The rows come from 6 hidden closed curves, with some noise, and rows from the same curve form a group. Each curve winds through 6 dimensions. The rows are also pushed far along 4 directions, which tell nothing about the answers.
Some rows, each with its group after it:
-11, 26, -14, -2, 0, 14, 12, -17, -31, 0, 19, -20, 24, -19, -2, 4, 25, 4, -3, 23
Q_949
9, 20, -7, 13, 1, 23, 20, -21, -16, -18, 13, 4, 32, -11, 26, -1, 17, 19, -9, 13
Q_769
-1, -2, -5, -9, -4, 14, 7, 25, 13, -8, 0, 1, 5, 14, 21, -12, -5, -3, 29, -12
Q_523
-1, -1, -25, -19, -8, -18, 15, 10, 2, 20, -1, -6, 6, -5, -13, -27, -1, -10, 29, 10
Q_344
25, 4, 35, 29, 45, -23, -25, -41, -34, -10, -5, -1, -3, -39, 9, 29, 20, 9, -35, 4
Q_344
-17, -31, 15, -3, 33, -15, -18, 21, -14, -2, -11, 8, -17, -7, 13, -16, -34, -40, 11, -2
Q_949
-18, -29, -2, -33, 33, -2, -7, 57, -15, 26, -15, -11, -36, -22, 4, -44, 51, -19, 31, 28
Q_774
-8, 5, 25, -21, 3, 26, 0, 22, 12, 0, 24, -6, -14, 22, 5, 13, 28, 23, 5, 10
Q_523
10, -36, -13, 35, 36, -32, -21, -20, -38, -13, -26, 22, 14, -20, 17, -26, -42, -32, -7, -8
Q_769
-6, 10, -48, 6, 0, -6, 15, -7, -42, -2, -8, -12, 39, -29, 12, -31, -9, -29, 25, 2
Q_949
-6, 41, -23, 34, -16, 3, 17, -36, -17, -31, 13, -9, 49, -6, 7, 34, -45, -13, -4, -32
Q_774
-6, -16, 8, -24, -2, -3, 0, 20, -8, 11, 12, 1, -9, 27, -2, -12, -2, 10, 16, 8
Q_949
3, -13, 26, -30, 9, -2, 12, 27, 2, 14, 18, 6, -17, 11, 10, -12, 24, 20, 27, 22
Q_523
-4, 12, 15, 14, 7, 26, -9, -22, 17, -18, 17, 8, 2, 7, -3, 25, 18, 27, -36, 10
Q_872
17, -16, 2, 6, 5, -16, 0, -9, -21, 2, -18, 6, 2, 0, 8, -12, -2, 7, -20, 7
Q_523
-12, -7, -21, 10, -19, 7, -10, 0, -1, -10, -13, 0, 11, 25, -5, -3, -40, -15, -12, -23
Q_523
-8, 44, -25, -33, -23, 14, 33, 17, -19, 14, 20, -37, 20, -11, -2, -1, 52, 17, 36, 12
Q_872
-16, -6, 1, 5, -20, 6, 4, -1, -15, -11, 11, 7, 11, 27, 2, 9, -45, -8, -8, -10
Q_344
-25, 11, 1, -33, -38, 10, 15, 22, 14, 8, 33, 14, 3, 57, 1, 9, -32, 15, 37, -30
Q_344
8, -23, -21, 43, 8, -15, -13, -32, -11, -18, -30, 22, 18, -2, 6, -13, -50, -20, -36, -16
Q_523
-2, 20, -9, 22, -19, 20, -3, -22, -5, -9, 25, -6, 17, 5, -22, 28, 17, 24, -15, 3
Q_769
6, 7, -12, -31, -30, 1, 28, 19, -15, 11, 2, -9, 15, 13, 18, -22, -8, 1, 36, 0
Q_774
-15, -45, 76, 5, 25, -24, -31, 22, 45, -3, 9, 38, -66, 43, -16, 42, -50, -3, -17, -26
Q_774
-17, -1, 15, -5, -25, 28, -11, 12, 16, 0, 31, 5, -14, 43, -21, 25, 5, 26, -3, -5
Q_774
5, -10, 38, -8, 31, -20, 7, 15, 10, 2, 8, -8, -24, -2, -3, 14, 8, 7, -1, 14
Q_774
17, -5, -11, 12, 10, 4, 6, 2, -6, -12, -10, -5, 17, -17, 18, -20, 4, -8, 10, 9
Q_949
31, -26, 37, 9, 34, -22, -19, -14, -31, 2, -16, 1, -14, -20, 14, -3, 8, 2, -23, 19
Q_774
17, -27, -21, 21, 30, -22, -11, 10, -43, -9, -22, 0, 16, -24, 23, -34, 1, -19, 23, -4
Q_769
-3, 10, 7, -20, 8, 7, 22, 14, 1, -3, 7, -18, 5, 0, 16, -4, 5, -2, 8, 13
Q_774
-23, -22, 9, -12, 2, 4, 5, 36, 3, 0, 10, 26, -12, 27, 15, -13, -20, -4, 29, -11
Q_769
-3, -41, 7, -11, 34, -38, -20, 40, -16, 14, -22, -2, -28, -3, 2, -26, -9, -26, 31, -9
Q_872
10, 30, -29, 26, 1, -4, 0, -29, -32, -11, -11, -12, 30, -28, 9, 10, 19, 5, -9, -19
Q_949
1, -8, 4, 7, 42, 0, -4, 3, -12, 5, -13, -7, -17, -37, 2, -11, 61, 7, -24, 33
Q_523
23, -9, -20, 16, 51, -11, -17, 5, -18, -9, -43, -23, 6, -51, 26, -33, 36, -22, 3, 5
Q_769
-3, 17, -3, -26, -18, 12, 0, 8, 13, 12, 2, -26, -8, 14, -16, 7, 21, 13, -8, 6
Q_949
2, 27, 21, -3, -3, 4, 11, -30, -15, 10, 25, -2, -1, -11, -11, 31, 34, 32, -25, 20
Q_949
-2, 26, -39, 17, -40, 23, 19, -11, -20, -27, 14, 1, 55, 19, 22, 2, -32, 4, 23, -31
Q_769
-9, -22, -1, 18, 32, -20, -5, -10, -23, 0, -13, 22, -6, -20, 9, -15, -9, -16, -15, 5
Q_523
3, -5, 45, -8, 4, -5, -12, 7, 9, 4, 9, -2, -29, 18, -5, 30, -2, 14, -10, -5
Q_872
14, -5, 14, 9, -10, 1, -4, -3, 14, -8, -2, 14, -2, 25, 8, 11, -16, 15, -6, -20
Q_344
8, -24, 12, 7, 15, -5, -19, -2, -18, 3, 0, 0, -9, 2, -8, -6, 8, 5, -13, 17
Q_774
-18, -3, -2, -22, -28, -1, 23, 24, -14, 6, 8, 1, 4, 24, 6, -7, -35, -11, 22, -4
Q_344
7, 12, 3, -26, -22, 17, 12, 23, 6, 8, 1, -22, -5, 20, 3, 1, 33, 25, 0, 6
Q_523
27, 32, -5, 10, -3, 13, 6, -37, -18, -2, 17, -32, 27, -35, -10, 13, 40, 14, -7, 31
Q_523
10, 22, 12, 31, -7, 3, -2, -55, -13, -10, -1, 4, 10, -26, -5, 32, -9, 1, -49, 3
Q_872
2, -4, -13, 3, 12, 4, 2, 10, 5, 5, -4, -3, -3, -11, -4, -15, 41, 13, 3, 14
Q_949
5, -35, -7, 22, 8, -22, -3, 19, -21, -13, -44, 10, -2, -13, 23, -25, -48, -44, 2, -18
Q_344
-1, 13, -27, 1, -17, -2, 21, -7, -13, 15, 3, 3, 13, -8, -4, -12, 24, 15, 7, 4
Q_344
13, -5, -3, 24, 12, 4, -22, -12, -28, -8, -4, -10, 6, -16, -5, 3, 25, 8, -14, 8
Q_774
5, 10, -18, -5, -15, -6, 19, -7, -13, 14, -13, -4, 7, -24, 1, -15, 6, -11, 6, 7
Q_872
2, 11, -4, -22, -28, -4, 28, 10, 18, 12, 0, -4, 1, 3, -4, -5, -10, -4, 18, 4
Q_344
3, 28, -30, -16, -37, 17, 21, 24, 5, 2, 0, -33, 21, 12, 2, -5, 8, -1, 35, -16
Q_872
-5, -33, 17, -16, -2, -2, -16, 32, 6, 7, -2, 4, -22, 38, -4, -10, -23, -3, 10, -6
Q_872
18, -3, 19, 0, 13, -6, -9, -6, -5, 2, 5, -8, -3, -17, 0, 2, 5, -6, 13, 11
Q_523
-26, -11, -6, -15, 6, -6, -3, 12, -16, 13, 11, 2, -6, 8, -11, -10, -7, -10, 9, 7
Q_949
-6, -18, 52, 26, 35, -7, -34, -30, 23, -20, 21, 36, -22, 20, -11, 46, -21, 23, -51, -3
Q_872
8, -8, -23, -12, -19, -2, 12, 8, 2, 1, -4, 3, 18, 22, 10, -28, -24, -1, 23, -7
Q_769
-5, 6, 10, 15, 1, 12, -3, -28, -15, -16, 4, 24, 12, -3, 19, 13, -16, 3, -26, -3
Q_872
15, 4, 6, 44, 15, -3, -1, -44, -11, -28, -15, 27, 20, -26, 27, 10, -32, -13, -30, -15
Q_769
17, -1, -8, 33, 21, -6, -5, -10, -35, -22, -16, 4, 22, -30, 30, -6, 2, -9, 3, -12
Q_769
-11, 31, -39, -17, -15, 5, 23, 11, -27, 9, 10, -29, 27, -16, -1, -14, 31, -1, 33, 6
Q_872
0, -5, 5, -2, -4, 8, 2, -7, 3, 5, 19, 6, 0, 19, -13, 3, 12, 25, -11, 16
Q_949
-8, 16, -2, 10, -4, 25, -10, -4, 17, -20, 4, -4, 9, 16, 7, 18, -8, 4, -10, -23
Q_769
-4, -4, 19, 36, 20, -8, -35, -45, -28, -22, -1, 9, 6, 0, -1, 34, -46, -12, -48, -19
Q_949
10, -22, 7, -22, 19, -11, 6, 16, -22, 24, -3, -8, -18, -3, -5, -28, 53, 26, -9, 45
Q_523
10, 28, 0, 12, -12, 5, 8, -38, 6, -17, 29, 2, 29, 12, -7, 33, 1, 36, -18, 0
Q_872
1, 17, -5, 11, -28, 15, 10, -14, 16, -8, -9, 8, 6, -2, 6, 10, -22, -10, -8, -17
Q_774
25, -24, 31, 18, 22, -22, -15, -9, 8, 3, -16, 15, -25, -15, 0, 6, 6, 5, -19, 5
Q_769
-5, 20, -7, 21, -16, 26, 13, -14, -21, -17, 5, -7, 18, -5, 6, 17, 11, 11, -28, 3
Q_344
18, 0, -31, 19, 16, -18, 3, -19, -44, 7, -13, -1, 22, -32, 5, -23, 38, 10, 1, 8
Q_344
21, 5, -7, 28, 17, -23, -7, -25, -39, -12, -19, 2, 21, -28, 22, 2, -9, -8, -2, -20
Q_344
8, 12, -9, 1, 13, -21, 22, 9, -16, -6, -8, -19, 19, -23, 19, -7, -6, -16, 25, -7
Q_774

New rows. What belongs after each?
-8, -22, 34, 38, 30, 2, -22, -28, 3, -25, 0, 37, -12, 11, 11, 26, -30, 5, -55, -9
Q_523
3, 10, -10, -18, -30, -1, 7, 1, 13, 9, -8, -11, 1, 18, -9, 0, -15, 0, 2, -10
Q_949
-28, -20, 61, -50, 13, -5, -16, 26, 27, 31, 30, 13, -60, 47, -22, 21, 4, 21, -7, 13
Q_769
-26, 23, 3, -22, -33, 27, 23, 8, 25, -3, 26, 21, 5, 32, 10, 15, -11, 19, 12, -13
Q_872
-12, -5, 28, -18, -15, -5, 5, 3, -6, 17, 18, 16, -19, 16, -6, 16, -13, 7, 3, 2
Q_774
33, 35, -43, -1, -6, -7, 28, -24, -22, 9, -8, -39, 41, -51, -3, -21, 51, 8, 13, 31
Q_344
-19, 33, -6, -3, -58, 49, 9, -2, 18, -10, 45, -3, 17, 50, -19, 38, 2, 37, 0, -16
Q_774
-28, 0, 4, -38, 1, 13, 11, 37, -6, 17, 23, -6, -14, 17, -2, -9, 29, 11, 24, 16
Q_523
-2, 13, -27, 35, -4, 11, 1, -19, 6, -24, -11, 9, 24, -11, 11, 4, -18, -13, -8, -26
Q_949
-5, 17, 17, -5, 3, 1, 2, -3, 7, -1, 10, -1, -8, -4, 2, 24, 7, 5, 0, -6
Q_344
3, 26, -19, 14, -7, 8, 8, -12, 14, -15, -9, -12, 20, -18, 4, 9, -5, -12, 1, -16
Q_344
14, 4, -8, -7, 1, 16, 4, 13, 7, 8, 10, -21, -1, -4, -14, -6, 64, 31, 4, 30
Q_769
5, 11, -14, 3, -9, -9, 14, -4, -16, 8, 0, 1, 10, -21, -1, -5, 15, 2, 15, 3
Q_769
23, 5, 26, -4, 6, -3, -11, -26, -2, 3, 8, -9, -4, 8, -5, 19, 13, 27, -27, 14
Q_769
11, -23, 7, -16, 9, -1, -7, 23, -18, 10, -9, -12, -10, 8, 5, -25, 18, 4, 9, 18
Q_872
-25, -35, 38, -41, 22, -7, 4, 54, 28, 13, 4, 10, -43, 33, 9, -15, -23, -16, 20, 5
Q_774
0, 13, 40, 44, 18, 12, -24, -64, 1, -36, 18, 33, 6, -1, 5, 58, -23, 21, -70, -8
Q_872
1, -5, -25, -22, -16, -6, 27, 32, -1, 7, -3, 8, 18, 8, 25, -39, -22, -18, 63, -13
Q_523
-2, 14, -21, 11, -28, 19, 2, -8, 22, -14, 4, -7, 22, 9, -4, 4, -34, -18, 14, -19
Q_523
9, 4, 19, -4, -7, -1, 7, -9, 13, 1, -4, -1, -7, -7, 1, 9, -14, -8, -12, 8
Q_949
-15, -29, -6, -24, 35, -4, 3, 54, -6, 15, -14, 0, -25, -7, 14, -41, 43, -3, 25, 19
Q_523
-5, 34, -1, -5, -16, 36, 22, 1, 5, -1, 19, -23, 5, -7, -6, 18, 58, 32, -15, 23
Q_344
8, -9, 10, 16, 10, -12, 4, -15, 2, -4, -12, 24, -2, -16, 14, -2, -16, -9, -10, -3
Q_769
19, 26, -37, 12, -13, 2, 22, -18, -38, 3, -3, -11, 35, -23, 11, -12, 45, 24, 5, 4
Q_344
2, -2, -8, 7, 6, -6, 2, 9, 25, -10, -13, 12, -1, -3, 10, -4, -9, -7, 9, -18
Q_872
3, -9, 4, 1, -11, 11, 10, 22, -1, -8, -9, -6, -3, 9, 9, -5, -6, -3, -5, 4
Q_344
14, -16, 21, -12, 0, -10, 5, 17, 2, 2, -8, -10, -12, 2, 3, -4, -11, -6, 0, 15
Q_344
-4, 27, 1, -6, -2, 19, 14, -13, -6, -8, 21, 3, 16, -5, 12, 12, 30, 27, -8, 12
Q_872
5, 25, -39, -2, -28, -2, 10, -11, -4, -9, -19, -12, 36, 4, 19, -9, -41, -23, 23, -42
Q_769
-6, 15, 4, -32, -12, 21, 10, 26, 21, 8, 2, -28, -11, 2, -2, -1, 23, 0, 9, 16
Q_949
-29, -6, -10, 23, 3, 5, -13, -10, 1, -13, 3, 18, 2, 10, -9, 10, -37, -19, -16, -21
Q_344
-1, -71, 41, -9, 42, -55, -30, 30, 19, 17, -28, 27, -56, 7, -12, -22, -54, -43, 4, 3
Q_344
21, -15, 50, -1, 39, -2, -3, -2, 5, 5, 3, 11, -31, -18, 11, 7, 48, 27, -26, 34
Q_769
-4, 14, -22, 14, -21, 1, 22, -16, -2, -10, -4, 20, 25, -7, 17, -3, -36, -16, 11, -24
Q_769
-1, 5, 21, 18, 14, -10, -4, -27, -13, -4, 3, 15, -5, -20, 3, 22, -9, -4, -24, -1
Q_949
20, 19, 32, 30, 8, -2, -2, -30, 10, -21, 12, -8, 4, -7, -6, 50, 1, 21, -32, -4
Q_774
-2, -4, 19, -17, -22, 7, -4, 5, 10, 5, 26, 5, -5, 48, -11, 16, -14, 26, 2, -4
Q_769
11, -24, 20, 13, 6, -18, -11, 8, 14, -3, -17, 23, -20, 4, 8, 3, -25, -10, 3, -23
Q_769
8, 19, 26, -23, -14, 12, 18, -4, 13, 10, 15, -12, -9, -4, -5, 15, 23, 18, -9, 28
Q_949
-19, -17, 16, 12, -3, 9, -4, 11, -2, -9, -1, 16, -16, 19, 1, 10, -23, -6, -22, -7
Q_344
-4, 11, -37, 33, -6, -22, -2, -30, -27, -11, -23, 16, 30, -18, 12, -1, -47, -30, 2, -44
Q_949
8, -7, -12, -15, 0, -10, 2, 16, -2, 16, -2, -14, 1, -17, -7, -26, 8, -20, 39, 13
Q_523
6, 30, -23, -4, -9, 1, 18, 3, 2, -4, -9, -18, 20, -23, 14, -4, 12, -10, 26, -12
Q_344
16, 22, -23, -11, -16, -11, 33, -1, -16, 12, -10, -20, 17, -34, 4, -16, 21, -5, 18, 15
Q_344
27, -19, -41, 34, 17, -23, -3, -5, -5, -15, -47, 3, 26, -41, 23, -45, -30, -48, 26, -16
Q_523
-17, 1, 33, -29, 11, -6, 13, 30, 8, 11, 26, -7, -24, 16, -4, 17, 10, 12, 17, 9
Q_774
3, -21, -13, -43, 2, -23, 9, 36, 9, 28, -20, -3, -12, 11, 8, -47, -6, -15, 40, 1
Q_769
-1, -6, 16, -4, 7, -10, -11, 9, -12, 0, 6, -7, -8, 13, -3, 10, -8, 2, 5, -8
Q_872
10, 25, 11, -15, -8, 11, 20, 7, -13, 10, 22, -14, 0, -14, 3, 13, 62, 37, 12, 20
Q_769
-23, 9, 30, 5, -15, 6, -10, -12, 14, -9, 24, 13, -10, 32, -12, 46, -41, 3, -16, -27
Q_872
17, -2, 0, 44, 24, 3, -15, -26, 0, -29, -20, 6, 12, -26, 17, 7, -7, -11, -25, -11
Q_949
-6, 47, -16, -2, -26, 17, 23, -15, 2, -8, 14, -13, 26, -8, 8, 22, 2, 4, 11, -18
Q_344
40, -13, 7, 19, 37, -9, -14, -11, -35, -8, -12, -15, 9, -30, 18, -14, 48, 19, -11, 27
Q_769
-24, -3, 13, 4, -13, 5, -16, -14, -4, -11, 18, 15, 2, 40, -5, 27, -60, -6, -17, -26
Q_949
14, -28, 5, 5, 38, -20, -10, -8, -26, 6, -10, 7, -3, -18, 8, -26, 12, -1, -8, 28
Q_769
-4, 25, -41, 14, -54, 23, 34, 3, -14, -24, -11, -7, 44, 10, 24, -6, -44, -18, 11, -28
Q_344
8, -28, 0, 29, 16, -13, -27, -8, -9, -16, -35, 7, -6, 4, 7, -5, -35, -20, -33, -20
Q_523
-12, -27, 7, 3, 25, -1, -15, 17, 20, -5, -9, 20, -20, 6, 2, -12, -2, -6, -5, 0
Q_872
-1, -22, -2, -27, 4, -26, 8, 26, 12, 20, 8, 11, -11, 20, -7, -22, -1, 10, 31, 8
Q_872
33, -22, 32, 10, 40, -15, -9, -7, -6, 1, -6, 6, -13, -26, 15, -7, 26, 8, -5, 25
Q_523
-2, 20, 30, -8, -6, 3, 0, -20, -9, 8, 25, 1, -10, 12, -10, 39, 23, 36, -25, 3
Q_949
25, 21, -8, 12, -16, -9, 18, -35, -32, -9, -8, -6, 34, -21, 19, 3, -19, -5, -6, -3
Q_774
5, -5, -2, 10, 9, -5, 2, 12, -17, -8, -9, 9, 5, -14, 23, -9, 0, -7, 21, -13
Q_769
3, -64, 8, -26, 29, -28, -22, 60, -10, 23, -29, 2, -40, 12, 5, -53, -3, -25, 33, 8
Q_872
3, -19, 38, 35, 33, 3, -22, -35, -16, -23, 13, 30, -3, 1, 11, 24, -15, 13, -46, 8
Q_769
-13, 15, -16, 3, -7, 8, 10, -6, 0, -14, 6, 17, 21, 3, 18, 1, -15, -1, 7, -16
Q_872
7, 9, 17, -25, -18, 1, 18, 5, 24, 15, 14, -10, -11, 7, -15, 8, 12, 16, 2, 23
Q_344
5, 34, -24, -19, -47, 11, 26, -12, 6, 12, 8, -18, 22, 9, -11, 4, 4, 16, 5, 2
Q_949
14, -31, 3, 29, 27, -41, -21, -2, -19, 1, -31, 20, -13, -31, 5, -10, -20, -29, 4, -18
Q_769
-5, -39, -2, -3, 5, -26, -10, 4, 10, 4, -19, 29, -8, 26, 6, -29, -66, -28, 7, -17
Q_769
8, -18, -14, 5, 17, -28, -2, 8, -20, 19, -13, 1, -7, -32, -10, -24, 25, -10, 18, 15
Q_769
5, 26, -16, -5, -14, 7, 25, -14, -16, 18, 16, -7, 12, -14, -11, 0, 56, 34, -3, 25
Q_344
-34, 22, -4, 6, -30, 37, 8, -12, 9, -13, 35, 6, 12, 36, -14, 31, -16, 17, -22, -8
Q_344
15, -39, 5, 3, 44, -32, -19, 7, -10, 22, -15, 7, -27, -18, -13, -28, 40, 7, -4, 26
Q_344
4, -5, -6, 19, 22, -2, -11, -8, 13, -16, -4, 5, 5, -6, 0, 1, 6, 5, -12, -1
Q_872
-8, -8, 5, 3, -3, -6, -20, -9, 18, 2, -12, 2, -17, 15, -21, 12, -26, -10, -27, -12
Q_949
5, 5, 15, -6, -3, -2, -7, -6, 11, -5, 15, 3, 3, 25, 1, 18, -15, 13, 5, -16
Q_344
-20, 6, -8, 16, 1, 4, -4, -23, -19, -11, 9, 7, 17, -2, -1, 10, -35, -20, -11, -7
Q_949
3, -10, 12, -13, 13, -17, -16, 9, 5, 6, -16, -2, -17, 6, 6, -4, -17, -13, 5, -17
Q_769
-7, 22, 24, -13, -11, 12, 13, 0, 1, -2, 20, 0, -3, 6, 11, 26, 4, 13, 2, -4
Q_949
9, -6, 1, -3, 10, -23, 0, -12, -9, 9, -2, -7, 1, -16, -11, -6, -6, -10, 0, 18
Q_344
16, 14, -17, 20, 0, -25, 2, -36, -35, 0, -17, -1, 22, -32, 5, 1, -7, -10, -10, -8
Q_949
